There are 4 ways to turn a row about zero (a turn may also mirror it). The second row of each pair is the first, turned, with some noise. The first 40 pairs use one turn. New pairs use 3 turns, one after the other, and a turn may come again.
(in the rows, 128 means zero)
Known pairs, each followed by its turns in order:
[116  90 146 162 156 151 122 128 160]
[ 80 108 134  99 136 142 132 111 162]
fep

[130  91 169  84 121  79 145 151  80]
[134 154 129 220 102 129 114 142 123]
kulir

[126 102  84 140 161 116 104  83 103]
[155 130 130  80 128 163 121  72 103]
fep

[168 176  84  88 157 133 117 130 114]
[160 180 107 103 178 104 108 141 122]
kulir

[137 158 180 161 159 159 174 169 124]
[ 93 148 186 135 102  87 124 152 179]
fep

[121 177  92 100 148 179 129 169 118]
[164 193 129 123 121  81 113 103 157]
ledul

[ 99 171 110 107 180  77 100 106 102]
[ 81 141  81 134 107  77 149  87 103]
ledul

[167 101 113 150 115  91 128  93 169]
[120  77 102 106 149 159  90 138  96]
ledul

[145 108 179 142 100 114  78 165 101]
[138 127 167 188 132 112 178  96 111]
kulir

[180 108 123 160 145 145 161 101 133]
[110 143 146  88  91 119 117 136  77]
kulir

[100 126 142 149 107 105 170 141  81]
[150 134 124 137 127 154 199 123 112]
ledul

[ 82 143 125  78 178 127 127 176 171]
[ 73  94 173 188 134 156 119 124  94]
fep

[ 78 104 154 112  84 121 119 113  87]
[126 141  85 108 124 152  77 171 108]
fep

[ 76 108  88 147  79 138 176  93 163]
[158 109 127 124 223 121 153 154 116]
ledul

[125  83  83 130 143  93  85 131 165]
[ 83 142 156 123 152 130 166 178 161]
kulir

[121 139  86 153 121 146 109 115 144]
[115 116 130  84 162 143 141 128 127]
kulir

[ 83  86 132 117 110 135 137  99  83]
[131 192 145  82 143 126 121 112 145]
dul

[133 171 161 131 130 124 138 168 159]
[183 102 159 125 122 100 112 119 149]
kulir

[124 100  93 119 115 176 105 110  99]
[137 122 116  88 166 108  91 106  99]
fep

[ 78 125 120 176 101 165 127  89  78]
[ 93 181 188  97 147  95 109 150 141]
dul

[165 162 175 108 170  81 117  87 113]
[112 158 121 150 126  37  90 111 127]
kulir

[ 91 162 174 156 132 160  93 160  95]
[ 63 174 131 111 101  96 111 149 109]
fep

[116 107 106 172  90  90 152  77  83]
[121 208 149 129 106 132 119 177 166]
dul

[ 95 112 126  79 132 122 127 145 101]
[118 156 114 140 110 101 158 168 134]
ledul

[112  90 124 145 133 175 177 172 141]
[139 115 119 135 154  69 109  88 180]
dul

[133 147 123  79 134  93 153 108 168]
[131 111 106 136  90 186 104 106 129]
dul

[125  96 117 107 104 163 132 135 144]
[148 133 141 132 146 121 115 171 148]
ledul

[ 92 141 135  82 111  92 109 124 138]
[149 128 120  83 106 168 105 129 106]
dul

[170 121 128 151 105 178  83  85  90]
[111 169 171 165 181 122 150 146  88]
dul

[110 116 171 125  90 114 175  88 132]
[ 97 170  92 119 143 156  81 137 157]
dul

[167 152 110  99  99  86 116 172 173]
[142 126 101 209 141 117 175 122 125]
fep

[171 118  86 152 141 112 131  93 100]
[140 119  67 153 132 157 103 106 113]
ledul

[ 79 176 151 165 135  81 122 121 103]
[104 100 144 151 152 118  78  70 161]
kulir

[ 79  89  85 153 153 135 126 108 113]
[131 105  78 153 162 106 155 132 168]
ledul

[ 78 171 157 105  80  82 120 146 116]
[122 127 172 129 112  88 188 132  69]
ledul

[127  99 144 161 155  80 106 158 156]
[104 131 196 146 114 112 142 137 165]
kulir

[ 90 115 162 171  92 118 112 177 101]
[ 82 165  79 136  92 119  89 138 150]
fep

[126 140 141 110 118 119 154  77 148]
[156  99 137 111 123 147 148 169 127]
fep

[114 123 119  91  80 142  93 148 121]
[175 137 138 109 146 124  99 124  87]
dul

[ 79  77 146 164 148 145 112 170 140]
[146  99 129  77 171  89 144 131 177]
dul

New pairs, each followed by its turns in order:
[110 158  79 129 170 143 106 121 168]
[163 115 141 114  75 159 159 106 147]
dul ledul kulir

[146 179 122 135 178  94 148 179  86]
[174 158  82 185 111 108 173 126 122]
ledul fep dul

[114 178 100 124 141 145  97  99 121]
[103 130 147 107 167 143 134  84 110]
fep kulir kulir

[146 104 101 170  87 126 150 107 147]
[170 126 164  76 144 145 139 117 125]
kulir ledul ledul

[113 103  89  77 131 147 165  94  78]
[168 138 198 114 103 118  87 118 158]
fep dul fep

[127 125 104 100 158 130  84 117 175]
[148 151 118 122 115  87 143 147 185]
dul fep kulir

[ 91 119 133 123 160  90 147 131 145]
[114 134 150 133 116 135 179 104 105]
ledul fep kulir

[167 179 115 111 106 162 169 127 144]
[153 149 156 120 151 115  67  87 131]
kulir kulir kulir

[101 101 151  96 115 134 179 124 157]
[123 102 113 110  78 153  93  99 126]
kulir dul ledul

[100 158 170 168 132 164  80 177 131]
[130 109 134 156 167 189 171 105  87]
fep fep kulir

[144  81  77  79  98 133 160 145 134]
[142 145 130  87  55 145 171 128 142]
ledul fep fep

[175 118 107 178  76 154  81 154 160]
[122  47 104  78 128  85  99 115 151]
dul fep kulir

[146 180  84  88 119  87 174  81  85]
[137 126 184 142 123 140 206 116  59]
ledul dul ledul

[ 93  77 103  91 109 160 118  87 112]
[ 87 134 127 151 174 100  91 177 123]
dul kulir kulir

[127 123 149 167 169  88 123  90 176]
[140  92 115 151 185  85 121 153 156]
dul kulir fep

[165 138  86 102 100 159 179 174 119]
[133 155 139 196  89 140  79 101 107]
dul fep dul

[101 157 100 117 149 158 107  89 114]
[103 136 175 147 104 100 132 168 133]
fep kulir dul

[141 110  93 144 111 140 130 152 138]
[126 121 128 118 133 149 101  89 114]
fep ledul fep

[126 133 124 151 115 134  92 171  90]
[102 121 153 109 126 178 135  93 108]
fep kulir fep

[179 138 177 136 129 129  79 114  99]
[138 147 104 148 179 161 120 173 168]
ledul fep kulir

[109  86  94 145 129  83 127  99  94]
[149 103 122  72 108 160 172 121 129]
dul fep ledul

[145 165 130 170  76  99 133 151  89]
[ 94 120 104 126  65 144 136 129 182]
fep kulir ledul

[164 117 108 176 176 124  85 170 170]
[131  89 116 158 138  59 131 195 135]
fep kulir ledul

[157 134 148 133 118  86 156 127 120]
[148 149 136 130 152  91 127 104 105]
kulir fep ledul

[179 111 122 174 162 175 154 132 117]
[136 142 135  39 118 119 127 101 112]
fep ledul dul

[150 113  95 170 114 155  84 165 121]
[135 150 128 112 101 156 201 143 123]
ledul kulir ledul

[103 127 101 129 144 149 154 128 148]
[152 113 141 113 128 130 147 144 166]
fep ledul ledul

[125 105 130 179  91 102 106 128 147]
[108 151  97  98 148 118 170 148 144]
fep dul fep

[135 151 153 106 150  84 109  98 142]
[143  95 109  94 122  82 107 132 138]
kulir fep fep

[115 122 167 101 158 149  83 145 179]
[ 83 156 126 120 188 152 107 104 115]
dul dul ledul

[ 88  85  84 101 161 132 126 105  81]
[151 160  78 122 119 183  79 147 132]
kulir fep fep

[123 108 178 107 166 140  90 175  89]
[100 143 130 152 106 109 187 199 131]
fep dul ledul

[120 120 133 111 131 171 159 171 119]
[136 137 136 119 147  90 164  91 111]
kulir ledul kulir

[173 141  96  99 101 105 117 175 120]
[114 128  92 183 169 134  96 138 138]
fep ledul ledul

[ 83 115 169 165 153 108 137 104  99]
[104 165 122  88  91 107 162 128  90]
dul ledul ledul

[119 112  96  77 145 126  78 130 101]
[ 85 138 149 126 100  94  76 152 125]
kulir kulir ledul

[109 145  90 115 170 144 141 157 148]
[118  78 124 111  99 118 119  88 116]
fep dul dul

[115 138 149 155 136 103 125 144 129]
[131 121 135 132 148 166 143 131 119]
ledul kulir kulir

[111 152 107  97 168 121 171  96  84]
[ 86 157 107 105 150  98  68 135 119]
ledul ledul kulir

[161 159 113 134 157 142 124 166 137]
[137 116 114  93 151 116 164 162 123]
dul fep kulir

[ 77 118 136 122  88 133 101 176 107]
[155 129 108 141 160 124  91 187  98]
kulir kulir fep

[150 104 142 110  98 148  87 156  80]
[106 160 127 173 109 136 135  69 140]
ledul dul fep

[121 153 123 136 131  94 166 125  95]
[121 152 111 129 175 118 147 144 104]
fep ledul dul

